The rows are grouped in 3 ways, from coarse to fine. Each group lies inside one group of the grouping before and may be the whole of it. The rows also spread widely along 11 directions, which tell nothing about the answers.
Some rows, each with its group in each grouping after it:
[-1.94  1.57  0.00  1.52  0.56  0.67  1.82 -1.06  2.14 -0.15  0.82  2.22
  0.93 -0.28 -0.59  1.23 -1.93  0.51]
Q961 Gubor Defi
[ 0.49  0.80  2.64 -1.05 -0.82 -2.17 -1.59 -1.86  2.69 -0.61 -0.94  2.10
  1.70  0.00  1.69 -3.84  1.18  0.17]
Q961 Gubor lopin
[-1.35 -0.80 -4.00  0.59 -0.91  0.59  2.35 -1.02  0.01 -1.11  4.79 -1.78
 -2.57 -1.80 -0.32 -1.35  0.86 -3.80]
Q193 Latod Rup
[ 3.20  1.08 -2.18 -1.49  2.30 -1.71  1.24  0.80 -0.28 -2.15  3.82  0.44
  0.09 -1.11 -0.88  0.94  2.70  1.45]
Q405 givob Nul
[-0.94  0.01 -1.56 -2.38  0.68 -1.85  2.35 -0.37  1.64  0.20  2.15  2.37
  2.26  1.82  2.71 -2.54  1.32 -3.46]
Q405 vezo Dobon
[-2.79  0.25  1.11 -0.86 -0.45  3.53  5.70 -3.79 -0.37 -0.95 -0.93  3.19
 -1.11 -2.01  1.48 -4.73 -2.33  0.79]
Q193 vatan pobos
[ 0.01  1.40 -0.80  1.25 -1.34  1.18  2.10 -1.89 -0.55 -1.22  0.44  0.36
 -1.28 -1.73 -1.65 -1.51 -0.40 -0.15]
Q193 zamar Dif
[-1.55  1.70  5.04  2.70  0.94 -0.05 -2.92  0.57  0.50  2.26 -3.32  2.16
 -0.79  1.09 -1.44 -2.40 -1.52  2.71]
Q835 pofa pitav
[ 0.59 -4.01  4.74 -0.87 -2.13 -2.29 -0.52 -1.02 -0.53  0.70  0.62 -1.50
  1.11  0.91  0.49  1.10  1.55 -3.09]
Q961 Gubor fipa
[ 1.24  3.04  1.64 -2.14  2.05  4.52  0.73 -4.71  1.19 -0.09  1.33  1.08
  2.60  0.85 -2.47 -0.15 -0.63  3.34]
Q961 kuraf zug
[-3.67  2.49 -0.12  3.24 -0.39  1.72 -0.11  1.53 -0.71  2.63 -1.01 -1.40
  0.03  1.49 -1.49 -1.38 -3.11  1.19]
Q405 zezit Fise
[ 0.37 -4.35  0.78 -1.58  3.85  2.82  0.63  0.23 -0.11 -0.74  1.74 -1.38
 -3.69 -3.16  1.34  3.09  0.31  1.76]
Q405 zezit paveb
[-2.32 -0.17  0.74 -3.83  0.54  3.40  3.95 -0.99 -1.39 -1.36  1.07  1.16
  3.07 -2.34  2.82 -2.83 -1.15  3.46]
Q405 vezo kifop
[ 1.35 -1.56 -1.05 -4.56  2.39 -2.27  3.80 -1.20 -0.61 -1.43  3.59  3.51
  0.93  2.62  2.77  0.24  1.91 -3.67]
Q835 Niri nelat
[ 0.67  0.41 -1.53 -0.15  0.93  1.89 -0.64  1.27 -4.22 -0.05  2.18 -3.45
 -2.72 -0.91 -1.01 -1.60  0.00  2.64]
Q405 tof lelug
[ 0.59  1.82  0.28  2.73 -0.93 -2.03  0.46 -1.20  2.14  0.03 -2.55  3.21
 -1.08  0.71 -1.82 -0.38  0.60 -1.73]
Q193 Latod zezu
[-3.27  1.50  1.56  1.55 -0.54  0.87  0.93  1.22 -1.36  0.52  0.89  0.36
  0.30 -1.11 -0.88 -2.18 -2.39  2.64]
Q835 pofa logez
[ 1.83 -2.33  1.18 -1.47  2.29  2.11 -0.02 -2.01 -0.85 -1.32  0.60 -0.38
 -4.12 -2.34 -0.44 -0.13  1.57  1.23]
Q193 Latod vifev
[ 0.21  2.47 -1.67 -1.28  5.29  0.06 -0.36 -0.03 -0.37  1.73 -0.56  2.22
 -2.47  3.30  0.96 -3.82 -0.62  0.26]
Q405 givob dev
[-1.37 -0.44 -1.44  1.12  1.93  1.45  0.42 -0.76  1.75  0.52 -0.70  1.89
 -2.18 -0.46  0.59  1.33 -1.89 -0.76]
Q961 Mebo mipu
[-0.75 -0.21  0.71  0.52 -0.17  2.08  0.63 -2.21  1.05 -0.29  0.02  0.15
 -1.12 -1.67 -0.78 -0.49 -0.67  0.86]
Q193 vatan bod
[-2.27 -1.93 -1.15  2.15 -0.65 -0.05  2.25 -0.67  0.62 -0.76  1.40  0.08
 -1.92 -1.56 -0.27  1.30 -0.56 -3.50]
Q193 zamar nopu
[ 0.40  0.34 -2.86 -1.41  0.30  2.11  1.23 -0.67 -0.53 -1.56  2.99 -0.70
 -0.71 -1.86 -0.25  0.90 -0.46  0.19]
Q835 Niri Pep
[ 1.07  0.69 -3.04 -2.93 -0.29  0.78  4.51 -1.26 -0.52 -2.49  2.23  2.80
  0.60 -1.04  1.36  0.12 -0.42 -0.17]
Q835 Ged dokif
[-0.45  1.22  2.01 -3.74 -0.86  1.12  2.54 -2.11 -2.15 -1.34 -1.39  2.12
  2.18 -0.77  2.81 -2.75 -1.92  2.35]
Q961 kuraf zug
[-0.17  1.48  0.90 -0.03  4.23  1.91  2.42 -1.42  1.13  1.41  4.37  0.81
 -1.03  1.80 -1.38 -6.19  1.48  2.58]
Q405 zezit paveb
[-0.48  1.26  1.21  0.11 -1.70  1.50 -4.28 -0.23 -1.89  2.23  0.32 -3.65
  1.34  1.64 -1.64 -2.44 -0.69  1.91]
Q961 Mebo mipu
[ 0.64 -1.44 -0.96  3.57 -1.68  0.56  1.26  0.53 -0.10 -2.39  1.09 -0.96
 -4.29 -5.19 -2.03  4.21 -0.29 -0.17]
Q193 vatan pobos
[ 1.90 -0.77 -0.34 -1.94  1.86  1.57  0.57 -2.94  0.71  0.34  2.64  1.19
 -2.35  1.72 -0.33 -4.75  2.08 -1.68]
Q835 Ged dokif
[-1.90  1.09  1.18 -0.14  2.22  0.85 -0.43  0.23 -0.87  1.96 -0.46  0.85
  0.80  2.11  0.10 -0.22 -2.22  2.15]
Q961 Mebo mipu
[ 1.78 -0.39  1.68  0.61 -1.29 -3.62  1.91  0.20  0.83 -1.65 -0.51  4.65
 -0.88 -1.58  0.91 -0.35  1.29 -1.60]
Q835 pofa pitav
[-0.65  0.58 -2.18 -4.36 -3.08 -2.59  3.81 -1.55 -0.86 -2.07  2.94  1.57
  3.39  0.28  3.26 -2.65  0.39 -2.83]
Q193 vatan bod
[ 0.09  1.16 -0.57 -1.61  0.25  1.38  2.68 -1.93  0.77 -1.38  2.44  2.32
  0.90 -1.23 -0.43 -0.60 -0.04  0.61]
Q835 pofa logez
[-1.66 -1.13  2.30  1.23  0.44 -1.13 -1.52  3.46 -2.39  0.84  0.11 -2.18
 -0.33 -1.28  0.29  0.42 -0.73  2.24]
Q405 givob dev
[ 0.81  2.37 -0.43  0.21  0.55  0.76  0.56 -1.07 -0.82 -0.77 -1.19  1.33
 -0.35 -0.04 -1.76  1.50 -0.72  1.67]
Q193 Latod Rup
[ 3.37  3.91 -0.72 -1.33  3.30 -0.77 -0.18 -1.58  1.67 -0.84  1.09  4.30
  0.01  1.69 -2.12 -0.66  1.20  1.76]
Q835 pofa logez
[-0.39 -1.60  0.20  0.03  0.80  0.45  1.35 -0.58  0.68  0.97  3.14 -0.32
  0.54  1.21 -0.63 -0.90  1.57 -2.82]
Q405 vezo kifop
[ 0.55  0.55  1.47 -1.13  4.04 -1.12  4.57 -1.77  3.12 -2.25  3.07  5.43
  2.66 -0.14 -1.25  4.21  1.23  1.80]
Q193 vatan pobos
[ 2.51  1.62 -1.77 -1.33  0.57 -1.59  0.93  0.60  0.67 -2.47 -0.75  2.71
  0.94 -2.34  0.84  2.06  0.45  1.78]
Q405 givob dev
[-1.12  1.82  0.24 -1.21 -0.46  0.40  2.53 -1.23 -0.75 -0.10  0.96  2.55
  0.94  0.69  0.12 -3.14 -1.00  0.17]
Q835 pofa logez
[ 0.67  2.18 -3.77 -2.71 -3.09  3.97  0.64 -3.83 -0.16 -1.68 -0.87  0.51
  0.34 -1.39  0.47 -1.66 -1.51 -0.84]
Q835 Niri nelat

New rows, each followed by its group in each grouping:
[ 0.70 -0.47 -4.25 -1.49  1.86  0.59  0.12  0.31 -0.90 -2.12  3.69 -1.34
 -3.67 -2.06  1.80  2.03 -0.63 -0.59]
Q961 Gubor Defi
[ 0.84  0.31 -1.01  0.62  1.46 -2.17 -0.01  4.04 -1.96 -0.91  3.41 -1.82
 -0.52 -1.19 -0.22  2.17  0.78  2.74]
Q405 zezit Fise
[ 0.90 -0.95 -0.16  0.04  0.57  3.58 -0.08 -0.77 -1.90  0.41  1.83 -3.33
 -3.39 -1.80 -0.71 -2.38  0.48  1.72]
Q405 zezit Fise
[-0.10 -0.79  0.16  1.57  1.51  2.26 -0.76 -2.03  0.93  0.39  0.55 -0.65
 -3.60 -0.68 -2.10 -0.42  0.53 -0.89]
Q193 Latod Rup
[-1.54  0.87  0.65  0.56 -0.39 -1.83  0.22  3.28 -1.59  0.65 -1.04  0.15
  2.63  0.89  0.30  3.57 -1.53  0.81]
Q405 vezo Dobon
[ 0.22  0.58  3.62 -1.28 -1.96 -2.69  2.02 -1.53  0.97 -0.73 -0.89  3.46
  3.83  0.87  1.14 -1.02  0.33 -0.97]
Q961 kuraf zug
[ 1.90 -2.12  0.77  1.39 -1.94  2.02  1.87 -0.07 -2.97 -0.41  1.17 -2.41
 -2.49 -2.30 -1.85 -0.12  0.74 -0.64]
Q405 vezo kifop
[-1.49  1.14 -0.17  0.83 -2.17 -2.76  3.23  0.76 -2.79  0.01  2.01  0.41
  3.55  3.06 -2.14  4.18 -1.20 -2.70]
Q193 zamar nopu
[ 3.16  0.26  0.93 -2.48  2.29 -0.16  0.21 -3.75  4.63 -1.73 -1.12  4.32
  1.07 -0.28  0.51  2.80  1.34 -0.22]
Q961 Gubor fipa
[-1.52 -1.93  0.60 -0.71  2.64  0.60 -0.54 -0.04  1.18  1.73  1.23  0.64
 -0.56  2.43  0.00  1.62 -0.36 -2.05]
Q835 Ged dokif
[-1.30 -1.58  0.53 -2.65  2.15  2.01 -0.30 -0.71 -2.54 -0.38  3.78 -2.92
  0.71  0.29 -0.52  2.25 -0.08  1.11]
Q193 zamar nopu
[ 2.47 -0.32  0.06 -0.84 -0.55  0.36 -3.91  0.03 -0.72  0.05  1.07 -3.78
  0.37 -0.55 -2.04  1.61  2.06  0.40]
Q405 givob Nul
[-1.16 -1.62  0.11  1.04  0.84  0.60  2.49  0.38 -2.66 -1.07  1.36 -0.30
 -2.21 -1.68 -0.52  2.18 -1.19  0.31]
Q193 zamar nopu
[ 0.13  0.32  1.73 -1.25  1.17 -0.51 -4.23  0.23 -1.12  0.82 -1.44 -1.02
 -0.73  1.68  0.90  0.00 -1.00  1.31]
Q961 Gubor Defi
[-1.17  0.09  0.37 -0.22  2.92  0.88  0.36 -1.70  3.98  0.87  1.94  1.57
  1.07  0.45 -0.19 -2.58  1.36 -0.69]
Q405 givob dev
[ 1.80 -2.49  0.03 -0.23  1.47  2.18  3.11 -1.27  0.16 -2.36  2.49  1.07
 -2.89 -3.94 -0.56  2.36  0.75  0.61]
Q835 Niri Pep
[ 1.90 -0.23  0.53 -1.35  1.76  1.14  1.02 -3.78  2.31  0.12  2.96  1.81
 -0.28  0.49 -0.64 -3.76  2.31 -0.12]
Q961 Mebo mipu
[ 0.51  0.41 -0.34 -3.61  1.08 -0.25 -0.43  0.14 -0.16  0.03 -0.31  0.96
  3.04  1.53  1.66  2.44  0.07  0.06]
Q405 vezo Dobon
[ 1.25  0.43  1.08 -1.47 -1.05 -1.70  5.37 -1.96 -0.37 -3.53  0.81  4.48
  2.50 -2.08  0.40  0.55  0.86  0.82]
Q193 zamar nopu
[ 0.23  1.67  1.63 -1.97  1.47  0.26  0.70 -1.05  0.38 -1.28 -0.99  2.66
  1.48 -0.58  1.43  0.24 -1.27  2.59]
Q961 kuraf zug
[-1.19  0.02  4.84 -1.59  0.05  1.86  2.75 -0.81 -4.03  2.22 -3.21  1.38
 -0.07  2.28  1.30 -4.76 -2.30  2.83]
Q405 zezit paveb
[ 3.15  0.80 -2.35 -0.97  1.05 -1.18  2.57 -1.33 -0.43 -1.28  3.69  0.68
 -1.43  1.03 -0.98  1.42  1.12 -2.36]
Q961 Gubor fipa
[ 0.54  1.35 -1.95 -0.59 -0.49 -0.09  2.08  1.37 -1.26 -1.31  2.22 -0.66
  0.34 -1.57 -0.09  0.69 -0.50  1.93]
Q405 zezit paveb
[ 1.97 -4.09  1.83 -0.22  6.18  1.37  0.60  0.56 -0.29 -0.33  2.73  0.10
 -4.79 -1.44  0.02  0.67  2.43  1.35]
Q405 vezo kifop
[-0.19 -0.73  1.40  1.55 -0.17 -1.88  0.40  1.12 -0.06  0.37 -1.19  0.86
 -0.44 -0.25 -0.14  0.28  0.39 -0.81]
Q405 givob Nul
[ 1.14 -1.11  0.45 -0.45  1.84  2.02 -0.84 -1.60  1.76 -1.77 -0.68  1.71
 -2.40 -3.29  0.66 -0.20  0.39  2.08]
Q835 Niri nelat
[ 5.69  2.57 -2.39 -1.43 -0.55  1.69  4.53 -6.38  3.26 -4.51  1.85  4.96
 -2.06 -3.43 -1.47 -3.93  3.30 -0.04]
Q193 vatan pobos
[-2.08 -0.34  0.47 -1.37 -1.48  4.23  2.30 -3.48  0.83  0.04  0.33  0.64
  1.76 -1.96  0.64 -2.06 -1.67  1.33]
Q961 Mebo mipu
[-2.84 -1.94  3.55  0.53 -1.78 -0.05  1.38 -0.86 -0.22 -0.94 -4.61  2.66
  0.42 -2.32  2.09  1.07 -2.20  0.05]
Q193 zamar nopu
[ 1.31 -1.35  0.85 -1.70 -0.54 -6.20 -1.26  5.53 -6.10  0.25 -0.32 -1.82
  1.01  2.46  1.63  4.90 -0.19 -1.38]
Q405 givob dev
[-0.98 -1.06  3.00 -0.68  0.57  4.08  4.77 -1.09 -2.20 -0.56 -1.36  1.40
 -0.90 -2.89  0.68 -0.45 -2.48  4.50]
Q405 zezit paveb
[ 0.96  0.01 -2.14 -1.03 -5.48  2.55  2.84 -2.12 -1.55 -2.99  3.24 -1.65
  0.34 -4.90 -1.14  0.06 -0.04 -0.73]
Q835 pofa logez
[ 1.59 -1.17  0.82 -0.03 -2.26 -0.01  1.00  1.76 -5.55  0.84  2.33 -4.45
 -1.07  1.04 -2.12  1.38  0.02 -0.31]
Q405 zezit paveb
[-2.06 -1.81  1.37  1.76  2.51 -2.13  2.21  1.42  1.56 -0.95  2.11  3.22
 -2.07 -1.91  2.07 -2.69  0.77  0.31]
Q835 Niri nelat
[-0.49 -0.41  2.34  1.32 -0.56  3.22 -1.82  0.18 -3.91  1.60 -3.03 -2.04
 -3.30 -0.29 -1.18 -0.92 -2.76  1.84]
Q835 Niri Pep
[-0.77  1.07 -2.93 -0.04  2.88  2.71 -0.44  0.27  0.70  0.33  4.24 -1.93
 -2.08 -0.92 -0.17 -3.63  0.79  1.40]
Q405 vezo Dobon
[ 2.24  0.83  0.29 -1.60  0.39  0.05 -0.25 -0.06 -3.80 -1.06  0.16 -0.89
 -3.19 -0.67  1.19 -2.31 -0.53  1.60]
Q961 kuraf zug
[ 1.24 -0.28 -0.32 -1.11 -2.53 -4.03  2.43  1.47 -2.75 -2.71 -0.65  2.99
 -1.95 -2.52  3.01 -2.12 -0.02 -1.09]
Q835 pofa logez
[ 2.18 -1.63 -2.31 -0.22  0.97  3.54 -1.53 -2.79 -0.41 -1.35 -2.08 -0.86
 -5.51 -2.27 -0.79  3.75 -0.90 -1.87]
Q193 zamar nopu
[ 0.65  0.28 -0.28 -0.89  0.56  0.69  2.23 -1.40  1.07 -1.27  2.44  1.86
  0.37 -1.16 -0.44 -0.76  0.78  0.28]
Q835 Niri Pep
[-1.70 -0.38  1.38  0.97 -2.77 -0.46  0.45 -0.76 -1.27  0.54  1.27 -1.44
 -0.36  0.32 -0.60 -3.16 -0.13 -1.93]
Q193 vatan pobos
[ 2.12 -0.09  1.97 -2.75  0.91  3.86  2.99 -2.57 -1.59 -1.11 -2.65  2.24
 -1.38 -2.17  0.78 -0.65 -1.08  4.00]
Q405 zezit paveb
[-1.28 -0.32  0.56 -0.82  0.81  1.69  3.45 -0.29  0.14 -0.36  1.36  1.38
  1.28 -0.95  0.87 -0.96 -0.18  1.11]
Q405 vezo Dobon
[-0.91 -0.36  1.19  0.05  0.25  3.21  2.60 -1.26 -1.67  0.91  1.43 -1.04
 -0.12 -0.63 -1.39 -1.59 -0.62  0.93]
Q405 givob dev
[ 1.39  1.29 -1.12  1.34 -2.69  1.67  1.72 -0.69 -0.64 -1.01 -1.93  0.30
 -1.82 -2.86 -0.50 -0.99 -0.75  0.99]
Q405 zezit Fise
[-0.25 -2.14  1.86  0.95  0.96  0.86  2.38 -0.43 -0.85 -0.51  2.59 -0.86
 -2.11 -1.52 -0.21  1.55 -0.36  0.13]
Q961 Gubor lopin
[-2.19  0.08  0.43  1.18  2.19 -0.36  1.75  0.34  1.15  0.44 -0.99  3.41
 -0.94 -0.32  1.51 -0.44 -1.91  0.86]
Q961 Mebo mipu
[-0.71 -0.22  1.57 -1.72  0.63 -0.37 -0.05 -0.09  0.31 -1.36 -0.21  1.05
  0.46 -2.14  2.69 -0.57 -0.81  1.77]
Q961 kuraf zug
[-1.45  1.72 -1.29  3.82  0.34  3.71  1.34 -2.30  1.52  1.77  0.85  0.45
 -2.17  0.27 -2.76 -2.35 -1.77 -0.33]
Q961 Mebo mipu
[-1.34  0.06  3.14 -1.29 -1.00  0.11 -1.95 -1.92  0.23  1.21 -3.34  0.60
  4.07  2.81 -1.27  4.18 -1.19 -1.34]
Q193 zamar Dif
[ 3.66 -0.76 -0.57  2.79 -1.26  0.15  2.29 -1.33  1.28 -0.87  2.48 -0.22
 -2.58 -1.79 -2.96  0.29  2.83 -1.97]
Q405 zezit Fise
[ 2.57  1.23  0.15  1.93 -1.62  0.54  1.34 -3.42  2.83  0.21  2.83  1.37
  1.03  0.56 -3.99 -1.60  2.35 -1.44]
Q961 Mebo mipu
[-1.72 -1.04  4.01 -0.34  3.89  1.38 -2.47  1.91 -1.35  2.57  1.08 -2.67
  0.52  1.81 -1.19  1.64 -0.79  4.66]
Q405 zezit paveb
[-0.38  0.05  1.48  0.58 -1.86  0.55  0.54 -0.81  0.18 -0.61  1.00 -0.63
  1.71 -1.48 -2.02  2.63 -0.50  1.16]
Q193 vatan bod
[-3.94  1.01  2.67 -0.76 -0.17  3.90  2.05 -1.75  1.13  0.77  0.85  1.38
  3.49 -0.24 -0.30 -3.33 -1.88  3.60]
Q835 Ged dokif
[ 1.31 -0.02 -0.72 -1.17 -1.34 -2.22  2.47  2.07 -0.96 -2.92 -0.67  3.23
  1.92 -2.31  0.91  6.21 -1.01  1.19]
Q835 Ged dokif
[-2.11  0.77 -2.80 -3.06  2.26  0.21 -0.66 -1.52  0.52 -0.35  3.94 -0.74
  0.88  1.53  1.36 -3.20  0.53 -1.49]
Q193 zamar nopu
[ 0.02  1.55 -0.67  0.16  0.32  0.75  0.82 -1.48  0.40 -0.91  2.56  0.10
 -0.22 -0.44 -1.71 -0.82  0.29  0.51]
Q193 vatan pobos
[ 2.42  2.05  2.02  0.99 -1.66 -0.15  1.87 -2.33 -0.09  0.07 -0.35  2.66
  1.07  0.49 -2.02 -3.16  0.74  1.62]
Q961 Mebo mipu
[-0.48  2.78 -2.91 -0.11 -0.38  0.28  2.35  0.39 -2.12  0.22  2.78 -0.90
  1.33  1.39 -1.35 -1.44 -0.66 -0.39]
Q405 givob Nul
[-0.79  1.56  1.57  0.33 -2.10  1.75  1.18  1.03 -3.67 -0.50 -0.98 -1.45
  0.73 -2.81 -0.25 -2.78 -1.84  4.93]
Q405 givob dev
[ 0.26  1.89  0.10  0.93  0.50  1.51  1.40 -2.35  0.02  0.09  2.74 -0.04
  2.10  1.70 -4.47  2.40  0.07  0.13]
Q193 zamar nopu
[ 0.03  4.49 -0.78  2.00  2.40 -2.39  2.41  0.61 -0.31  2.05  1.67  2.97
  0.25  4.80 -1.98 -5.04  0.08 -0.62]
Q405 givob dev
[ 1.80 -0.80 -0.12 -0.79 -0.93 -0.87 -0.01 -0.14 -4.48 -0.69  1.63 -2.47
 -2.48  0.34 -0.91 -0.53  0.76 -1.43]
Q193 zamar Dif
[ 2.44 -0.23 -1.42 -0.37  1.15  1.96  0.26 -2.68  1.96 -0.51  0.93  1.72
 -3.69 -0.51 -0.58 -2.85  1.30 -1.25]
Q835 Ged dokif
[ 1.45 -0.20 -0.24 -0.37  0.44  0.28  0.07 -0.88  0.80  0.20 -0.22  0.44
 -0.81  0.48 -0.19  0.47  0.88 -0.89]
Q405 zezit Fise
[ 1.68  0.34  0.76 -0.41 -0.49  1.05  0.48 -0.32 -2.76  0.76 -2.37 -0.21
 -1.63  0.98 -0.25  0.15 -0.96  0.58]
Q405 zezit Fise
[-0.57 -3.87  1.03 -2.14  3.30  3.22  0.54 -2.82  3.52 -1.33  1.03  0.88
 -3.32 -4.90  3.29 -5.53  2.39  0.83]
Q405 givob Nul
[-0.62  2.75  3.47 -1.54  3.84 -0.47 -1.34  1.23 -2.90  2.29  2.78 -0.01
  3.00  5.08 -2.87  0.05 -0.54  4.05]
Q835 pofa logez
[-0.95  0.45 -2.53 -0.99  0.50  1.46  1.74 -0.81  1.06 -0.53  1.05  0.42
  0.55 -1.01  0.66  0.62 -0.78 -1.20]
Q405 givob dev
[ 1.72  2.49  0.02 -2.64  1.28  0.29  3.24  0.21 -3.43 -2.07 -0.13  3.56
  0.57 -0.87  0.52  1.97 -1.87  3.87]
Q835 pofa pitav
[ 0.40 -2.78 -3.68 -0.45  2.99  4.44 -1.33 -1.96  1.76 -0.09  2.59 -2.67
 -5.20 -2.18 -0.19  0.72  1.13 -2.15]
Q405 tof lelug
[-1.45 -1.11 -0.95 -0.13 -0.79 -0.16  2.38  0.15 -1.37  0.11  2.00 -0.15
 -0.14 -0.29  1.06 -0.25 -1.06 -1.25]
Q961 Mebo mipu
[-2.69  1.81  0.94 -1.07  2.21  3.25  4.44 -0.78 -1.31  0.94  0.55  1.78
  2.07  1.27  0.32 -1.00 -2.46  3.39]
Q405 zezit Fise
[ 0.04  0.51  0.25  0.68  1.25 -0.94 -1.76  1.89  0.06 -1.29 -1.53  1.40
 -0.71 -1.74  0.51  2.76 -1.03  2.59]
Q835 Niri nelat
[-2.14  0.12  1.24  0.51 -2.50 -1.37 -0.41  1.78 -3.59 -0.44 -2.37 -0.89
  2.34 -0.12 -0.28  4.70 -2.78  0.51]
Q193 zamar nopu
[ 0.37  0.43  0.10 -0.24  1.18 -1.03  1.23  0.98 -1.65  0.60  3.67 -1.38
  1.47  1.69 -2.05  0.32  1.34 -0.15]
Q405 givob Nul
[ 4.55 -0.64 -2.28 -0.89  2.06  0.47  2.04 -1.61  1.16 -1.16  5.06 -0.03
 -1.91 -0.23 -1.73  0.30  4.19 -1.95]
Q405 vezo Dobon
[ 0.90 -0.92  0.16 -1.66  2.24  0.90 -1.29 -2.52  3.52  0.57  0.54  0.87
  0.19  0.73 -0.22 -0.92  2.26 -2.12]
Q405 givob Nul
[ 2.00 -0.61 -1.89 -2.23  0.21 -0.69  5.09 -0.49  1.87 -3.94  3.91  2.61
  0.41 -4.43  1.76 -0.01  2.23  1.07]
Q405 zezit paveb
